The first 4 rows are patterns. Each new row is the sum of 2 different patterns, raised or lowered, with some noise. Before adding, each is slid sideways (what falls off one end comes back at the other) and multiplied by a number that may be negative. Names go in the order of the patterns.
In the rows, 128 means zero.
Known rows, each followed by the names of its patterns:
[151 148 112 110 138 105 123 121 107  97 120 134 101 121 151  93 118 158
 150  96 152 151 128 136 141 136 127 133  98 117 113 124 148  98 125]
(1)
[139 152  96 162 162 119 147  96 149 148 121  97 150 159 129 151 112 146
 152 104 124  98 126 151 126 112 127 106 148 117 145 119 158 161 101]
(3)
[118 127 111 111 110 107 106 106 107 128  98 137 155  95 133 128 103 142
 109 124 130 137 127 113 123 141  95 132 138 121 124 135 116 160 124]
(0)
[101 156 100 111 146 148 161 114 108 129 103 147 117 121 129 153 113 117
 120 159 123  97 149 118 105 153  95  96 156 151 115 105 122 121 113]
(2)

New rows. What belongs after each?
[121 168 120  91 172 125 106 177 142 134 130 112 126 100 108 175 107 108
 149 137 178 115 130 129 132 174 105 135 154 135 145 148 119 175 109]
(3) (2)
[144 191 154 103 140  94 158 154 133 127 162 108 153 125 183 129 144 194
 106 132 186  83 146 200 155 150  91 158 154 122  90 187 146 129 181]
(3) (2)
[124 172 127 124 165 145 145 149 170 112 144 190 175 112 197 165 143 163
 167 152 159 131 127 151 138 162 182 138 165 190 187 156 136 186 123]
(1) (0)
[ 63  64  87  78  61  86  97  97  76  60 112  61  70  76  53  45  64  73
  46  61  90  55  54 114 117  33 107 100  65  98  80  88  82  94  59]
(1) (0)
[124 127 149 101 141 145  82 109 100 136 154 136 160 125 150 146 139 102
 161 126 107 121 126 148 126 119 158 106 148 142 101 116 138 130 153]
(0) (2)
[158 132 123 176 117 125 137 157 122 133 130 168 130 127 140 121 145 133
 134 124 107 143 143  97 135 179 121 139 154 122 160 137 158 147 147]
(1) (0)
[147 167 150 181 149 156 132 167 135 148 170 155 154 160 192 138 128 186
 115 132 172 157 124 136 158 132 143 159 147 131 173 190 147 202 167]
(1) (2)
[118 128 104  66 124 116  92  78 127 127 135 135 108 125 109 112 107  67
  92 138 119  89 126  96 129 115 147 107 126 154  94  98 152  93 109]
(1) (3)
[ 85  88  51  63 101  49 109  57 103 113  64  91  90  48 123  83  76 108
  47  96 104  65  80  99 100  80  89  51  83  86  41  60  36  77  76]
(3) (0)
[109  54  90 137 114  66 116  96 115  97 119  95 121 127  59 101 106  75
 137 103  89 130  89 104 103 101  64 111 118  87  97  80 117  99  75]
(1) (3)
[ 93 101  79  96 135  67 121 163 100 101 134 111 132 104 125 129 129 118
  84 108 121  84 136 110 110 130 139  96 139 121  93 114  97  87  80]
(1) (0)
[106  78 106 142  78 133 156  75 147 139  79 116 111 133 123 131 128 124
  96 148 100 109 114  92 125 139 107 164 104 118 122 104  89 112 108]
(0) (2)
[198 105 123 206 196 128 152 170 154 151 145 195 134 147 159 173 183 145
 157 143 136 194 162 144 149 193 133 149 150 176 136 125 183 134 133]
(1) (2)
[111 133  81 122 151  71  72 118 127 102 116  94 129  82 127 128  96  94
  83 129 133 114 126 101 109  93 123  75 117 128  99  85 109 128  76]
(0) (2)
[133 114 134 130 150 189  98 116 173 144 127 158 157 141 168 144 141 134
 170 111 109 143 132 144 132 114 139 181 145 116 136 116 134 123 102]
(1) (2)
[139 106 128  89 148 152 122 135 116 156 121 132 139 121 142 172 132 116
 191 140 147 166 128 178 169 118  92 142 147 142 165 127 165 135 183]
(1) (2)
[147  96 135 127  90 158 129 142 113 102 135 137 113 165 101 122 114 130
  91 104 117 114 111 149 106 106 144 121 165 122 120 126 171  96  73]
(3) (0)
[111 121 141 115 101 150 129 104 109  84 154 132 111 138  91 116 111 102
  85 116 112 127  73 131 165  77 131 137  81 155 131  95 103 137 137]
(0) (2)
[100  98 117 106 127 145 107 130 151 146 119 104 147  94  95 133  98  94
 128 110 109 113 134  83 111 152 137  83 160 133 111 129 128 121 123]
(1) (0)
[171 168 120 136 164 113 169 171 122 149 204 166 123 172 205 155 139 189
 158 140 185 105 123 170 176 166 114 153 175 164 123 166 145 126 168]
(1) (2)
[173 107 147 141 125  91 147 157 125 107 166 136 115 176 177  93 193 189
 117 129 165 172 145 153 126 157 104 163 175 101 124 134 172 146 125]
(1) (2)
[ 89  76  78  86 108  72  90 123  69  74 110  78  75  57 106  72  77  84
  70  73  89  66  84 115  89  94  93  64 130  86  64  73  86  85  65]
(1) (0)
[ 85 131  98 118 112  91 116 114  64 129  96  90 143 139 116 111 124 123
 117  92 157  80  72 149 117 130 123  82 127  94 118  91 103 126 129]
(0) (2)
[144 101 118  92 149 117  82 136 115 103  99 119 125 151 116 161 117  87
 152 122  88 109 105 141 118 140 138 138 154 168 144 131 158 125 122]
(1) (0)
[ 76 113  44  64 118  64 129 107  49 101 162 104  44 127 102 121  96  95
 133 108 139  79  75  94 116 125  98  83 139 109  98  58  83 111  91]
(1) (3)
[131 167 133 124 138 159 180 125 135 125 123 143 134 111 114 181 117 111
 153 142 108 117 144 154 103 147 112 133 144 137 125  98 145 120 107]
(3) (2)
[162 187 113 137 137 144 175 147 144 198  98 148 170 120 158 104 146 171
 172 152 109 160 139 163 116 144 177 159 146 156 158 132 171 170 146]
(3) (2)
[117 146 102 145 137 116 108 128 162 135 143 108 147 140 124 122  91 124
 138 114 100 113  94 132 102 143  99 161 176  80 141 149  79 166 146]
(3) (0)
[140 152 129 156 125 162 160 146 123 156 181 138 139 182 161 175 157 109
 143 151 149 187 109 156 157 177 113 111 180 122 129 167 109  99 151]
(1) (3)
[179 134 115 123 171 143 123 152 166 143 137 181 140 118 181 121  99 190
 164 105 108 163 113 110 119 155 106 121 153 149 188 142 136 145 106]
(1) (2)
[ 56 129 100  99 104  69 101  88  57 143  63  85 122 131 132  79  82 117
  52 125 102  91  99 132  80 124  93 122  97  59 108  79  66 104  56]
(0) (2)
[104 120  56  65  78  67 121  58  82 108 127  67  67  91  97  82  60  93
  58  66 114  43  59 129  80  71  93 102  60  94  84 114  73  85 113]
(1) (2)
[123 165 152 149 110 141 162 117 149 176 110 191 205 103 138 165 157 171
 145 165 179 135 180 157 135 145  98 171 180 148 175 143 157 185 152]
(0) (2)
[ 86 121  91  94 103 110  88  77 105 109  57 138 136  48  90 129  61  99
  85  93  95 103 101  84 122 125  84 110  93 121 101  92  75 146 112]
(1) (0)
[109 126 103 119 127 105 133 156  85 147 153 141 106 154 146 140 110 144
 143 129 149 114 135 132 142 166 115 128 178 141  92 139 132 106 145]
(1) (0)
[120 191 170 127 131 154 156 154 165 152 178 144 157 162 158 150 102 184
 188 153 185 147 173 159 157 111 161 155 159 141 140 181 153 178 164]
(1) (2)
[132 152 176 143 133 180 147 163 137 171 142  96 197 152 113 161  93 128
 174 132 197 115 139 160 175 110 132 157 134 141 133 150 156 160 195]
(3) (2)
[129  72 124 131  88 105 122  99 132 117 111  83 107 128 113 104 126  97
  87 132 118 107 105  95 131 139 122 141  92 138 100  83 111 110 114]
(0) (2)
[170 132 144 139 131 114 144 146 158 138 115 166 169 144 129 106 138 138
 151 121 134 122 168 123 143 128 184 160 102 160 152 104 178 142 114]
(3) (2)
[132 133 171 169 126 144 123 106 152 113 150 137 111 161 151 154 116 123
 147 122 134 154 127 125 155 128 120 140 126 136 123 149 143 132 167]
(0) (2)
[115 144 117  84 147 123 154 148  86 132 167 150 139 100 150  97 136  97
  84 130 114 114 140  94 118 110 105 188 132  87 156 178 111 107 141]
(1) (3)
[116 143 133 134 130 140 145 139 128 153 129 107 149 133 177 129 122 149
 177 108 127 152 126 155 136 119 186 147 162 146 118 135 146 133 150]
(3) (0)
[194 146 107 120 119 150 113  98 187 119 151 164 141 173 143 126 160 105
 169 119 144 118 138 149 123 117 195 109  86 171 119 148 147  94 118]
(3) (2)
[154 146  78 110 133 117 127 127 123 133 147 148 116 113 155 102 109 160
 127  97 113 141 130 102 117 115  98 102 111 104 129 114 119 128  81]
(1) (0)
[122 172 195 145 132 186 180 167 178 193 184 131 200 176 126 164 135 150
 157 179 164 125 168 158 147 130 170 163 184 138 172 185 128 187 179]
(1) (2)
[128 143  95 145 157 143 149 109 139 162  91 133 120 126 145 139 111 159
 115 139 125 131 115 141 142  97 126 135 111 134 165 153 123 116 147]
(3) (0)
